The rows come from 5 hidden closed curves, with some noise, and rows from the same curve form a group. Each curve winds through 4 dimensions. The rows are also pushed far along 2 directions, which tell nothing about the answers.
(in the rows, 128 means zero)
Known rows, each followed by its group:
[138 130 122 145 152 121 121 107 134 121 136 149 134 130 132 145]	vul
[138 132 125 126 180 125  97 134 161 120 145 121 115 128 115 143]	vul
[143 149 120 134 189 128  88 125 161 116 155 137 116 124 115 150]	kovib
[ 92 147 138 140  62 196 157 107  55 183  98 139 180 111 109 145]	fisi
[132 131 148 123 162 138 115 133 156 147 115 117 119 140 106 153]	detes
[112 107  92 117 133 139 116 125 108 129 126 109 144 136 121 120]	detes
[132 154 114 144  98 132 149  90  96 141 108 162 136 130 149 127]	fisi
[ 90 145 110 142  89 174 118 116  87 162 108 141 171 136 115 128]	sek
[156 142 155 123 148  95 125 158 170  91 169 126  90 104 138 119]	fisi
[109 106 112 113 114 144 132 131 109 146  98 102 137 148 118 123]	vul
[134  86 141 118 143 123 144 142 132 117 130 102 124 125 122 143]	detes
[119 135 136 113 156 137 107 131 143 135 153 111 139 113 104 125]	fisi
[164 138 168 142 169  86 137 107 178 113 152 157 105 119 139 146]	fisi
[ 99  96 126 111 108 177 142 143  88 158 104  90 156 126  94 143]	detes
[114 128 127 122  73 133 155 123  87 134 127 127 144 108 141 100]	vul
[148 130 138 145 140 109 139 112 141 121 122 151 115 137 142 146]	vul
[138 172 133 127 135 121 110 131 149 125 152 139 111 111 130 115]	fisi
[127 134 120 140 131 137 129 109 123 141 111 144 134 140 128 143]	detes
[126 128 140 113 100 141 146 152 117 138 107 107 115 126 124 126]	vul
[ 98 135 131 109  80 182 146 134  77 172 106 101 156 110 104 127]	sek
[155 109 137 146 105 104 181 106 108 116 107 153 113 131 158 144]	sek
[124 122 129 117 152 149 106 161 144 133 122 102 119 136 103 146]	kovib
[118 137 114 135 133 129 117  99 122 139 130 140 148 132 128 122]	vul
[122  98  95 120 142 123 119 127 120 113 127 111 132 139 131 121]	detes
[131 153 126 130 142 118 120  99 133 134 141 146 133 119 132 124]	kovib
[122 133 104 125 159 143  99 128 127 123 150 121 141 117 111 133]	kovib
[130 118 129 128 123 139 144 125 119 144  97 125 124 142 125 145]	sek
[147 135 118 145 157 118 121 113 134 106 152 152 122 115 136 145]	kovib
[126 125 106 130 119 131 140 100 100 141 103 137 137 141 136 131]	fisi
[113 138 127 137 119 129 105 144 136 118 147 132 140 127 127 113]	sek
[127 141 138 146  83 121 162 101  96 128 138 159 146 104 150 117]	kovib
[140 152 124 110 207  98  68 130 196 107 179 118 112 123 116 110]	sek
[126 145 146 133 132 142 126 121 130 146 129 133 137 121 116 141]	detes
[123 127 111 110 150 123 108 128 135 118 152 111 130 119 123 110]	fisi
[146 150 125 125 116 108 126 148 137  99 149 132  98 111 147 107]	fisi
[150 106 109 144 110  87 158 114 115  91 123 150 109 138 170 120]	detes
[123 158 144 140 114 150 128 124 121 148 122 145 137 120 119 142]	kovib
[151 135 154 141 142 104 140 117 152 113 147 151 115 116 139 136]	detes
[134 128 110 125 160 117 109 119 137 111 158 126 129 118 126 123]	kovib
[113 141 120 103 195 163  68 143 170 163 107  91 122 158  80 150]	vul
[112 111 113 138 108 139 124 139 112 128 112 129 141 148 130 127]	sek
[158 124 116 139 201  72  94 110 190  91 155 148  99 152 146 130]	sek
[ 77 128 124 114  55 199 149 135  62 191  77 102 173 130 100 126]	kovib
[116 153 144 121 134 143 101 151 153 142 131 121 126 130 110 125]	sek
[118 122 120 118 133 157 122 138 121 148 101 107 129 144 109 145]	vul

New rows. What belongs after each?
[133 133 137 123 140 117 125 119 153 141 106 128 115 151 129 129]	vul
[130 139 116 129 174 133  90 138 145 112 162 124 129 113 113 137]	kovib
[108 155 133  97 179 162  63 165 173 147 145  88 128 126  77 126]	kovib
[141  96 123 116 192 105 110 130 164 107 147 109 117 135 120 138]	detes
[134 156 129 100 231 140  48 155 206 138 151  92 104 138  79 144]	vul
[143 133 123 153 140 100 122 109 144 108 141 164 125 138 151 127]	sek
[101 138 134 101 120 162 114 140 130 170 103  96 140 136  98 119]	kovib
[109 143 130 110 125 143 112 126 128 151 132 113 144 119 110 110]	kovib
[139 160 120 134 134 123 126 102 132 140 112 149 116 140 138 133]	fisi
[124 140 116 118 134 156 140  91 101 166 104 122 142 125 113 145]	sek
[117 110 101 106 126 140 118 152 121 130 106  92 119 147 119 117]	detes
[105 125 107 102 144 156 103 131 124 155 114  94 140 139  99 124]	kovib
[103 148 120  84 179 157  71 139 167 172 116  78 128 150  79 118]	kovib
[156 113 126 153 122 109 162 116 109  98 130 157 116 123 155 153]	kovib
[129 146 111 135 150 141 113 106 120 133 136 141 139 122 120 141]	kovib
[130 115 104 102 151 115 106 152 147 112 134  94 109 138 124 107]	detes
[113 100 102 141  81 126 151 117  74 108 139 137 159 114 149 107]	sek
[104 147 103 100 159 156  82 128 134 151 137 100 144 125  95 114]	fisi
[132 119 122 105 229 120  67 136 199 130 139  94 109 154  93 144]	detes
[101 147 133 108 133 166  95 150 133 156 133  99 144 120  92 122]	kovib
[127 122 140 120 136 138 121 160 141 126 126 110 117 131 113 137]	kovib
[101 140 115 115  94 180 146 101  68 174 107 117 167 108 108 131]	sek
[126 104 119 114 131 120 129 132 129 129 113 106 121 145 128 120]	vul
[126 173 139 136 118 147 127 110 126 157 118 152 132 123 123 138]	fisi
[141 124 112 139 130 109 147  85 115 127 116 151 129 136 152 132]	fisi
[158 100 128 133 158  94 135 143 150  85 143 127  97 129 143 142]	kovib
[174  92 127 130 172  54 138 130 166  59 173 133  90 118 163 120]	kovib
[123 142 130 135 139 118  97 139 155 116 152 138 131 129 128 113]	sek
[144 148 155 120 170 120 104 148 187 132 132 120  97 135 112 141]	kovib
[147 148 127 104 201 122 102 103 167 148 124 113 106 136 107 145]	sek
[108 136 125 108 100 142 130 134 108 141 129 108 139 114 123 101]	vul
[150 116 145 119 157  89 121 158 174  94 149 116  93 130 137 119]	sek
[126 168 118 108 151 144  88 151 155 141 124 109 105 133 109 119]	fisi
[176 106 123 162 155  44 148  96 157  59 157 180  98 138 187 125]	sek
[ 94 166 128 123 105 179 111 114 102 179 116 127 166 117  99 124]	kovib
[154 115 109 117 198  88 111 104 164 106 147 122 105 134 133 128]	sek
[109 137 133 105 157 168  87 169 153 155 117  89 126 140  82 140]	kovib
[130 144 116 123 200 110  77 108 179 126 153 131 127 141 115 124]	vul
[144  96 100 138 120 109 167  84  88 112 123 144 137 125 158 132]	sek
[ 80 146 125 102 111 199  91 166 117 182 101  84 153 137  77 126]	sek
[102 136 121  96 144 155  98 133 139 168 109  90 138 143  94 116]	kovib
[161 112 118 126 205  56  91 129 199  67 179 132  93 136 149 111]	sek
[119 131  98 111 165 139  88 135 149 142 109 105 120 158 109 127]	detes
[122 158 146 120 128 146 111 145 138 139 147 122 131 106 109 127]	fisi
[116 110 139 114 132 149 132 145 123 142 125  97 136 120 104 137]	detes
[135 161 126 125 112 126 122 144 127 116 147 133 112 108 136 110]	fisi
[164 138 135 119 184  90 128  99 164 116 149 134  97 117 138 134]	sek
[102 132 115 111 100 168 140 114  78 158 124 109 160 104 111 119]	sek
[110 118 120 134 105 133 118 150 121 117 135 126 142 134 131 113]	sek
[106 152 101 126 100 164 117 122  97 162  89 127 140 150 120 127]	detes
[157  98 108 132 151  82 153  93 123  93 142 139 115 126 162 127]	sek
[140 143 154 137 118 116 141 128 132 113 156 144 123  99 138 126]	fisi
[129 146 117 121 162 123  95 122 152 127 144 128 124 131 120 122]	detes
[121 120 112 113 167 145  91 153 144 122 144  98 127 127 103 136]	kovib
[123 149 139 137 108 139 131 122 114 131 145 143 142 106 127 125]	kovib
[112 132 119 121 132 127 118 106 131 151 107 127 141 151 126 115]	vul
[127 114 101 138 145 116 115 110 129 117 125 139 133 149 137 128]	sek
[116 152 150 136 115 159 136 108 112 165 117 143 152 118 109 150]	fisi
[157 167 140  87 252  91  59 129 236 118 179 100  82 120 100 121]	sek
[124 132 115 133 121 121 127 113 114 114 153 137 145 112 137 111]	sek
[132 146 142 142 105 118 145 111 118 124 146 153 138 104 142 117]	kovib
[106 142 124 116 154 143  69 161 163 131 146 107 133 137 104 112]	sek
[156 127 131 142 166  90 124 111 164 105 137 149 105 138 145 138]	detes
[112 100 133 117 127 164 138 136 109 157  99 102 145 137 101 154]	detes
[144 134 107 117 138  98 119 134 140  93 154 125 102 120 149 100]	fisi
[140 145 147 117 138 126 134 126 142 136 132 124 114 115 125 131]	sek
[ 98 134 112 118  77 180 158  99  52 172 105 118 171 104 114 128]	sek
[148 120 110 129 128  95 143 116 124 101 130 137 107 130 156 117]	fisi
[136 106 120 116 145 110 128 129 133 111 139 115 121 124 130 123]	fisi
[125 135 107 117 114 126 122 137 119 121 131 118 121 129 135 105]	detes
[140 130 108 131 132 111 126 122 133 117 117 137 110 146 146 123]	detes
[116 150 107 116 161 153  99  98 133 168 103 122 139 152 106 136]	fisi
